There are 4 nested groupings, the coarsest first. Each group lies inside one group of the grouping before and may be the whole of it. The rows also spread widely along 14 directions, which tell nothing about the answers.
(in the rows, 128 means zero)
Some rows, each with its group in each grouping after it:
[186 135 105 109 142 133 128 105  95 143 153  67  97 139 110  82 113  96
  82 122 129 124 158 177 142 154 145 109 135 118 107 126 160 106 105] | k_32 k_546 lemik Nos
[190  98 142 141 125  59 110 149  95  86 125 158 126 128 152 149 188  98
  58 112 119 102 107 102 105  78 125 142 175 128  91 173 180  94 143] | k_669 k_784 Fubu nitul
[133 136 130 130 123 154 153 106 129 119 157  33 115 127 106  62 108 117
 115  99 119 174 164 155 177 125 129 111  90 120 125 129 145 119 138] | k_32 k_536 Mibaz resi
[155 143 138 174 126 178 133 121 113 122 136  64 172 103 118 119 173 127
 113  94 102 141 174 135 153 130 115 126 121 129 127 176 159 103 145] | k_669 k_899 pokur tafo
[153 166 131 127 155 138 100 147 123 191 156 104 158 122 129 161 166 139
 112 131 128 158 135 141 117 158 125 140 113 119 128 162 173 103 159] | k_32 k_456 guzu sutup
[120 120 155 101 140 141 161 102 124 136 141 127 138 119 106 163 140 189
 192  24 157 124 140 138 158 111 145 105 124 142 132 146  50 206 152] | k_669 k_784 lilup belep
[136 140 128  74 122 103 157 100 105  86  82 105 117 164 137 126  82 104
 119 111 143  90 126 125  80  96 187 104  96 116 131 147 144 146  90] | k_32 k_546 Bot sune
[128 143 133 126 152 149 114 143 109 152 133 149 135 128 137 184 159 145
 126 114 141 135 104 133 125 135 132 138 136 119 112 154 143 129 136] | k_669 k_639 Refom Serup
[174  99 140 109 143  99  97  93 176 151 135  84 171 135  83 134 167 141
 170  52 134 127 174  75 155 102 103 120 105 144 168 141 107 137 174] | k_669 k_784 fidir Nuzip
[ 49  98 108 112 105 153 169  92 130 104  74 112 150 120 121 122 144 154
 140  81 147 134  90  97 159  99 126  96 125 142 171 135 103 153 135] | k_32 k_456 Lod Lef
[125 130 153 157 122  89 103 171 162  92 142 159 102  81 166 108 118  98
  92 197 115 117 134 139  73 144 160 116 119 126 116 110 170 123 101] | k_107 k_315 lal kos
[148 101  87 100 114  98 124  98 138 114  93 129  74 136  90  97  79 128
 136 112 159 100 164 130 115 143 150 113 142 131 139  99 115 107 106] | k_107 k_824 Dat fafu
[215 125 148 130 170 114 113  93 134 125 164  63 135 144 126 109 140 102
 108  85 126 143 183 140 163 119 121 135  98 125  97 148 144 117 156] | k_32 k_536 Fop pum
[123 128 103  96 156  93 122 102 136 130 110 161  89 126 139 156 113 136
 138 121 153 145  90 139 136 125 106 140 146 143 132  97 101 125 133] | k_32 k_536 Mibaz zibi
[ 87 120 137 150 138 182 120 165 135 147 121 124 144 147 137 129 120 142
 115 148 141 163 146  99 137 158 181 130  63  97 115 161 188  97 180] | k_32 k_456 guzu zoma
[142 159 123 120 235 197 111  83 107 139 156 130  95 153 193 170 130 111
  79 146 152 185  80 190 188 146 116 157  98 108  62 109 125 131 110] | k_32 k_536 Fop rupo
[ 91 119 106 114 144 163 137  97 139 117 117 126 103 124 122 139 123 143
 138 102 149 150 101 135 168 121 126 121 123 126 128 108  96 147 102] | k_669 k_639 Refom peg
[140 152 144 103 111 109 166 121  65 165  79  72 159 134 125  73 101 103
 157  82 126  84 161 131 126 124 137  82 119 161 191 143 137 131 196] | k_32 k_456 tefin tud
[ 94  75 155 112 104 127 126 151 165 156 165 110 140 143  75 116 120 157
 186  81 137 137 156  75 154 136 167 102  90 116 132 143 124 164 205] | k_32 k_546 lemik nef
[115 103 150 105 136 111 143 111 144 102 143 121 148 129 143 147 174 156
 102  80 157 149 105 114 138  91 151 125 110 124 113 168 132 164 133] | k_32 k_546 Bot Dezu
[115 134 110 107  91 119 149 143 108 166 101  90 126  92  97  62 104 134
 152 115 135  97 174 143 115 163 152  69 139 155 200 119 131 132 132] | k_669 k_899 kalog Bik
[110 110 137 101 140  93 137 108 163 111 116 116 145 105 154 118 158 144
 112 104 158 142 111 125 132 111 134 106 108 149 158 135 125 158 121] | k_32 k_536 pomuz tetop
[ 98 128 152 183 109 190 105 177 161 112 174 109 135  93 115 126 124 108
 135 165  80 140 154 120 124 159 151 105  92 109 110 126 163 136 118] | k_669 k_106 tano guto
[169 130 149 100 190 164 115 107 115 158 145 107 111 174 134 135 103 120
 143  97 156 137 162 136 173 138 161 129  69 115  97 131 121 143 165] | k_669 k_899 pifi toso
[114 122 149 125 141 107 127 125 105 101  86 141 142 145 180 124 152 110
  87 130 153 132  90 104 132  76 126 140 119 132 132 154 164 107 178] | k_107 k_315 lal Nel
[125  99 104 125 114 103 155  98 169  83 112 140  97  98 106 122 119 181
 126  78 163 136 172 141 122 140 167 125 130 132 120 135  98 138  97] | k_32 k_546 Tiro tikom
[119 126 163 118 111  42 131 150 163  69 145 139  62 111 147  90  64  91
 141 126 119 138 132 126 119  78 151 123  98 140 119  95 112 143 144] | k_669 k_106 tano roko
[152 103 151 143 125  93 125 152 154 117 205 139  88  97 108 127 138 142
 122 103 122 151 153 151 140 144 149 132 139 118  70 132 123 148 147] | k_32 k_546 Tiro peno
[135 130 199 195 146 141  88 215 135 135 175 167 186  77 174 175 210 124
 100 163  91 126 131 110  90 149 145 126 117 119  97 181 196 137 161] | k_669 k_784 fidir dag
[196 155 128 173 158 145 107 100 140 133 137 110 135 100 107 165 131 121
 171  87  96 124 196 152 146 147  89 154 137 139 114 126  97 110 139] | k_669 k_639 Refom peg
[ 86 141 127  89 119 131 118 163 138 139 136 110  97 160 110 129  84 134
 133 145 139 164 111  99 109 117 173 123  77  91 141 136 167 112 138] | k_669 k_784 lilup belep
[ 89 169  95  80 157 128 117 128 100 198 164 138  88 104 131 161 158 146
 119 130 151 179  27 181 164 133  71 135 183 138 145  95 104 138 115] | k_669 k_639 Refom peg
[167 128 118 121 168 141 136  81  94  79 110  89  93 176 157 109 101  71
  76 122 128 149 115 141 167  90 122 145 104 112  80 127 157  90 129] | k_32 k_536 Mibaz resi
[130 186 128 105  87 157 201  84  65 137 139  16 130 141  63 107  87 139
 196  23 100 147 146 170 170  91  94 111 139 129 146 152  87 146 165] | k_32 k_536 Mibaz resi
[167 180 170 152 136 102 133 159 118 149 153  99 155  65 153 117 166 138
 117 111 116 138 182 176 107 148 128 123 123 154 144 167 149 131 148] | k_669 k_899 pifi toso
[ 90 129 129 121 150 164 162  97  81  85  31 155 142 157 177 155  90 102
 149 118 135  87  97 111 128 108 144 114 108 136 139 132 120 139 148] | k_32 k_536 pomuz tetop
[130 135 153 123 142 108 124 135 153 146 172 116 113 107 126 127 119 132
 149 109 125 150 143 145 138 139 140 118 103 129 118 120 113 156 151] | k_32 k_456 Lod Lef
[126 120 105  51 149  67 104 102 160 129 132 140  72 138 125 140  92  98
 137 151 143 123  67 123 107 115 122 104 129 134 141  65 108 156  85] | k_32 k_536 Mibaz resi
[127 144 133 108 148 153 147 113  61 172  89 131 165 121 147 146 166 154
 140  68 162  99 116 152 152 132 120 105 154 165 167 152 106 156 169] | k_669 k_106 tano guto
[ 60  71 105 122 121 153 125 146 142 129 126 139 102 112 130  86 142 132
  99 149 153 150  92 106 171 140 146  94 129 129 141 103 142 131 129] | k_669 k_899 kalog Bik
[159 154 152 113 130 112 137 130  84 154 145 131 171 111 128 194 183 137
 144  78 117  93  99 143 100 115 118 108 171 141 117 173 121 170 142] | k_32 k_456 guzu zoma
[124 137 122 102 104 121 143 119 115 127 120  88 142 126 103 124 129 122
 132 107 118 114 128 123 107 122 135 103 132 126 151 146 144 136 124] | k_32 k_546 Tiro peno
[194 138 154 104 177  98  74 130 150 156 206 125 110 137 139 160 166 124
  86 136 151 153 118 153 120 128 136 146 119 108  77 136 154 134 123] | k_107 k_315 lal kos
[120  99 106 142  82 122 109 166 150 140 199 122  94  97  58 136 157 161
 122 112 111 164 124 120 139 142 122 125 171 105 108 135 141 111 121] | k_669 k_784 Fubu nitul
[135 166 147 109  99  98 147 148  75 163 125 116 141 106 113 134 128 133
 171  78 118  95 129 148 110 117 119 102 165 158 167 145 113 150 170] | k_669 k_106 tano roko
[109 114 147 109 121 145 143 159 109 126 106 133 134 168 124 140  97 151
 136 117 154 114 144  96  97 140 214 109  81  95 115 176 177 132 162] | k_32 k_536 Fop pum
[122 153  93 106 173 175  94 105 110 185  84 145 113 132 143 136  91 105
 142 182 148  96 123 154 114 191 128 105 127 139 168  72 125 119 111] | k_107 k_315 lal Nel
[185 150 106  83 188 135  94  88 116 169 115  71 158 146 153 126 166  95
  69 144 150 124 121 150 121 148 119 109 109 134 156 134 179 109  92] | k_32 k_536 pomuz tetop

New rows, each followed by its group in each grouping:
[140 126 165 115 135  66 134 139 142 109 162  91 131  81 170  75 165  96
  74 136 124 139 109 155 122 107 127  91 121 153 136 125 157 160 113] | k_32 k_536 Mibaz resi
[134 107  94 111 126 112 133  92 134 154 118 111 108 119  87 107 113 143
 162  80 142 129 158 136 164 148 108 120 150 149 155 105  90 122 161] | k_32 k_546 lemik nef
[140 129 118 114 184 170 100  86 133 144 121 127 106 147 142 135 103 105
 135 144 148 121 126 145 155 150 125 122 107 126 121  83 109 135 121] | k_107 k_315 lal kos
[ 82 131 139 116 148 153 147 125 130 101  94 123 134 149 167 128 118 139
  97 130 159 156 118 116 128 117 179 132  67 108 122 160 163 126 137] | k_32 k_546 Tiro tikom
[116 118 133 101 112 115 130 154 124 153 138 132  94 130  99 112  63 111
 180 136 120  95 140 130 109 165 167  84 119 126 140  96 123 154 145] | k_32 k_536 pomuz tetop
[146 133  97 115 183 112  74 113 184 180 177 127  91  77 132 127 161 141
 104 152 152 182 123 166 161 172  91 137 136 149 143  80 112 116 103] | k_669 k_899 pokur tafo
[133  85 137 116 163 140 137 112  97 128  99 159 115 124 157 112 135 116
 129 104 158  86 129 134 168 142 146  91 134 158 126 107  99 166 148] | k_669 k_899 pifi toso
[ 97 146 126 164 149 193 115 129 131 141  94 146 152 107 149 152 129 142
 141 154 135 127 145 135 120 170 135 128 111 129 145 127 137 117 139] | k_107 k_315 lal Nel
[178 122 132 107 130 124 108 136 142 139 180  92 118 133  90 137 149 145
 109 103 139 134 156 130 114 138 172 114 115 103  98 162 161 131 102] | k_669 k_899 pokur tafo
[128 114 104 106 130 165 138 119  73 160 127 130  90 175  80 151 101 141
 166  70 145 127 113 125 181 125 132 135 152 108 101 130 108 118 176] | k_669 k_639 Refom peg
[145 144 124 123 140 135 155  91  79 126  90  79 124 135 137  80  86  78
 141 105 113 101 153 153 157 125 116 107 124 151 151 112 119 120 163] | k_32 k_546 lemik Nos
[131 135 125  87  90 106 136 152 116 144 184  82  83 129  80  94 115 144
 115  95 141 148 127 153 130 121 162 101 133 113 124 139 146 138 116] | k_669 k_106 tano guto
[113 151 147 111 117 123 177 134  60 129 118 104 105 139 137 102  86 114
 147  95 124 127 111 156 149 109 135 112 132 134 125 133 126 139 182] | k_32 k_536 Mibaz resi
[128 140 152 108 136 117 136 117 161 118 149 110 123 116 112 143 120 157
 161  78 137 146 147 131 127 110 151 117  94 124 132 137 100 168 119] | k_669 k_784 fidir Nuzip
[127 183 115 116 150 148 138 117 102 126  55 157 122 147 149 184  59 127
 164 138 134  98 144 138  69 151 172 133  96 118 132 137 131 113 121] | k_32 k_456 guzu zoma
[119 142 126 102 154 135 128 103 155 116  94 133 117 126 134 145  93 142
 160 113 147 121 146 127 107 132 158 112  85 129 153 114 102 152  96] | k_669 k_784 fidir dag
[149 153 176  93 152  89 115 148 115 163 158 107 118 131 161  91 113  97
 115 145 145 120 130 155 113 126 159 102  96 134 136 121 153 155 157] | k_107 k_315 lal Nel
[107  87 129 125 140 150 112 132 117 131 125 137 149 129 139 141 167 100
 114 142 119 109  74  95 143 129 114  97 142 133 126 119 151 145 142] | k_32 k_536 Mibaz resi
[ 77 134 113 121 119 167 141 130 127 104 127 113  96 149 122 131  85 118
 119 142 125 161  98 121 136 120 159 122  92  94 103 128 150 117 117] | k_32 k_456 guzu zoma
[183 194 152 104 161  71 122 112  99 124 121 123 136 120 168 173 120  82
 132 128 103 100 113 160  74 103 109 137 138 144 128 139 131 138 123] | k_32 k_546 lemik Nos
[ 96 137 141 164 143 199 177 112  66  98 123  89 124 126 168  90 118  94
  98 115 111 148 120 170 195 121 128 122 114 127  96 136 134 131 156] | k_32 k_546 Bot sune
[171 135 117 110 133  80 146 137  74 160 155 126  64 116 121  86 119 137
 107  86 156 145 145 187 166 135 130 133 175 143 110 128 119 106 171] | k_669 k_899 kalog Bik
[119 125 141 162 128 133 109 136 144 108  99 155 142 109 143 146 124 115
 144 149 117 108 142 106 105 132 128 130 122 134 137 124 137 117 151] | k_107 k_315 lal Nel
[145 124 119 170 158 124 104 136 145  96 111 195 130  85 168 193 163 132
  99 157 122 119 120 142  91 161 126 145 154 134  98 136 145 111  99] | k_32 k_536 pomuz tetop
[115 145 131 154 129 162 115 152 127 130 151 106 118 125 135 115 136 133
  83 157 135 175 133 144 133 141 145 144 107 100 108 151 186  86 141] | k_107 k_315 lal Nel
[142 125 151 135 180 126 131 116 116  96  88 178 118 111 196 145 104  94
 129 149 132  81 129 151 109 149 155 105 113 151 108 102 116 162 115] | k_32 k_536 Mibaz zibi
[131  74  82 145  81 183 135 119 116  85 117  91  91 155  53  97  97 109
 124 110 109 115 161  91 158 134 151 106 135  97 101 130 154  87 112] | k_669 k_899 pifi toso
[118  86 126 115 121  85 135 116 149  87 126 133  96 108 125 102 132 124
 123  95 138 131 116 113 151  91 125 109 140 146 138 108  99 146 127] | k_669 k_784 lilup belep
[118 127 114 124 135 130 130 111 115 152 131 121 114 106 120 117 113 106
 154 123 113 119 121 147 154 148  97 112 153 151 149  89  98 141 147] | k_32 k_546 Bot Dezu
[131 139  95 112 161 134 136  90 121 136  93 126  95 113 140 116 113 138
 124 105 162 137 136 167 157 143 123 128 133 147 147 102 101 119 109] | k_669 k_639 Refom peg
[173 124 135  98 179 123 124  75 126 122 120  81 157 135 165 113 171 104
  75 103 151 118 134 146 139 116 134 107 103 142 130 146 146 147 104] | k_32 k_546 lemik nef
[118 175 149  89 194 158 118 126  59 143 117 165 104 159 195 186  96  62
 138 167 116 103  41 150 127 110 123 119 125 125 101 100 118 163 127] | k_669 k_899 kalog Bik
[108 154 118  85 174 150 144  81 103 143 106 132 113 143 155 160 109 125
 141 106 153 135  78 154 150 121 123 119 117 137 132 106  90 159 122] | k_32 k_456 tefin tud
[ 51 118  88 103 106 125 146 119 115  94  57 159 110 128 141 142 100 111
 133 153 130 116  49 101 112 110 118 108 149 135 166 103 130 120 110] | k_32 k_536 pomuz tetop
[123 122 141 130 157 171 145 112  78 127 141  94 102 150 151  83  92  68
 114 130 112 127 120 154 188 129 132 110 109 126  99 102 131 138 160] | k_32 k_546 Bot Dezu
[100 117 115 103 152 122 146 111 103 126  69 146  84 144 158  89  73 115
 140 119 164 129 128 128 169 120 145 121 109 147 151  98 106 118 173] | k_669 k_899 kalog Bik
[124 129 131 144 101 129 145 151  98 123 129  90 136 127 119 102 134 116
 108 115 112 145 132 126 139 121 127 125 131 119 129 163 178  91 174] | k_32 k_536 pomuz tetop
[136 145 101 142 148 160 162  95  73 108  56 144  90 134 142 122  72 129
 147  97 144 113 161 158 155 140 140 140 134 142 125 123 101  94 153] | k_669 k_899 pokur tafo
[124 101 124 114 188 140 113  94 134 121 115 150 114 119 179 128 134  88
 109 149 142 113  88 145 161 143 116 100 124 150 123  78 107 162 108] | k_32 k_536 pomuz tetop
[175 164 142 133 185 204 132 106  99 163 200  93 112 148 121 168 126 143
 126  86 132 167 150 194 174 161 152 139  98  95  43 149 119 148 131] | k_32 k_456 guzu sutup
[162 171 125 155 111  82 137 139 114 131 128 104 122  70 124 113 143 137
 124 105 111 144 167 164 116 129  99 144 162 155 151 151 136  85 152] | k_669 k_899 pokur tafo
[116 127 114 105 154 168 144  84 117 105 113 134 120 115 138 162 141 136
 129 101 144 110  91 148 140 122 136  99 141 135 118 120  91 175  69] | k_669 k_899 pokur tafo
[114 192 168  45 172  99 150 119 119 178 125 114  98 149 156 123  32 125
 195 116 159 119 139 168 105 140 184 102  55 136 159 100  87 197 152] | k_32 k_546 Tiro tikom
[ 68  91  85 146 107 205 153 106 119 128 100 127 131 134  83 142 126 175
 153  87 142 147 133 109 176 152 134 128 137 116 132 139 112 115 154] | k_32 k_546 Bot Dezu
[149 171 176 164 117 113 128 176 132 124 175  76 139  89 144  93 113  89
 112 158  80 139 182 159  91 147 157 118  88 120 118 151 183 124 140] | k_32 k_546 Bot sune
[119 148 171 140 107 111 123 160 145  94 134 121 149 109 141 144 131 114
 128 141 108 118 134 113  67 110 153 120 103 115 121 162 166 139 123] | k_107 k_824 Dat fafu
[147 118 120 101  95 116 140 146  43 163 133 118 116 172  80 137 117 107
 147  88 114  93 105 113 132 117 129 118 181 114 111 156 154 109 200] | k_32 k_546 lemik nef
[128  97 115  94 159 116 134  95 117 147 110 148 132 124 140 144 163 151
 126  84 172 119  97 138 159 133 119 109 154 153 140 123  98 158 143] | k_32 k_536 pomuz tetop
[191 135 118 165 164 154 135 107 101 122 142 107 104 111 136 110 122 122
  98 109 128 136 187 189 159 173 132 135 138 127  83 132 136 100 129] | k_32 k_536 Fop pum
[ 76  90 106 131 127 159 122 115 136 119 114 154 133  99 130 143 175 143
 114 127 147 126  76 121 147 136 104 108 166 139 136 114 115 146 108] | k_107 k_824 Dat fafu
[130 123 111 101 200 155 125 104 111 146 109 151 103 131 185 129 131 131
  78 147 182 133 106 179 146 175 162 112 111 133 115 109 137 139  97] | k_32 k_536 pomuz tetop
[ 85 149 116 115 152 164 124 114 158  97  95 112 112 153 149 144  99 136
 113 144 150 190 120 105 136 108 150 155  52 102 132 141 156  94 121] | k_669 k_899 pifi toso
[ 86 159 103  63 141 119 143  85 125 184 109 109  92 118 102 122  72 146
 218  87 151 139 107 148 168 128  93 107 130 165 200  69  40 163 156] | k_669 k_899 pokur tafo
[190 117 113  92 148  94 117 102 124 159 114 101 124 150 107 110 118 134
 123  92 161 108 184 134 121 150 160 120 116 133 140 142 143 110 151] | k_32 k_546 lemik Nos
[123  97  96 102 170 126  92 104 157 125 141 153  90 140 136 164 143 121
 100 148 149 162  68 119 151 129 108 139 134 118 102  94 131 119 108] | k_32 k_536 Mibaz resi
[179 141 170 135 163 163 104 128 137 159 189  95 151 131 107 168 149 125
 162  85 114 126 164 136 145 141 139 121  99 114  92 149 123 165 140] | k_669 k_639 Refom Serup
[173 128 118  55 142  89 105  90 127 163 140  95 135 170  88 167 136 118
 159  82 137 115 101 103 123  99 104 116 136 129 143 129 120 144 142] | k_32 k_536 Mibaz zibi
[123 126 151  88 138  74 169 112  85  99 133 108  74 121 163  59 108  90
 103  91 143 131  87 164 172  69 124  96 137 153 131 100 100 166 138] | k_669 k_784 fidir dag
[137 190 122  94 113 120 133 127 127 143 137  91 109 114 103 138  91 140
 154 112 127 129 148 164  86 136 149 110 113 128 156 131 124 140  88] | k_669 k_106 tano guto
[124 135 125 141 139 170 143 128 108 134 167  81 108 102 130  87 124 115
  97 134 118 151 133 179 163 163 132  98 129 122 110 116 143 136 109] | k_32 k_536 Fop pum
[123 116 151 159 120  90 121 157 166 121 170 123 148  51 144 118 197 144
  97 128 116 159 126 142 125 138 107 116 147 150 132 140 148 140 135] | k_32 k_536 Mibaz resi
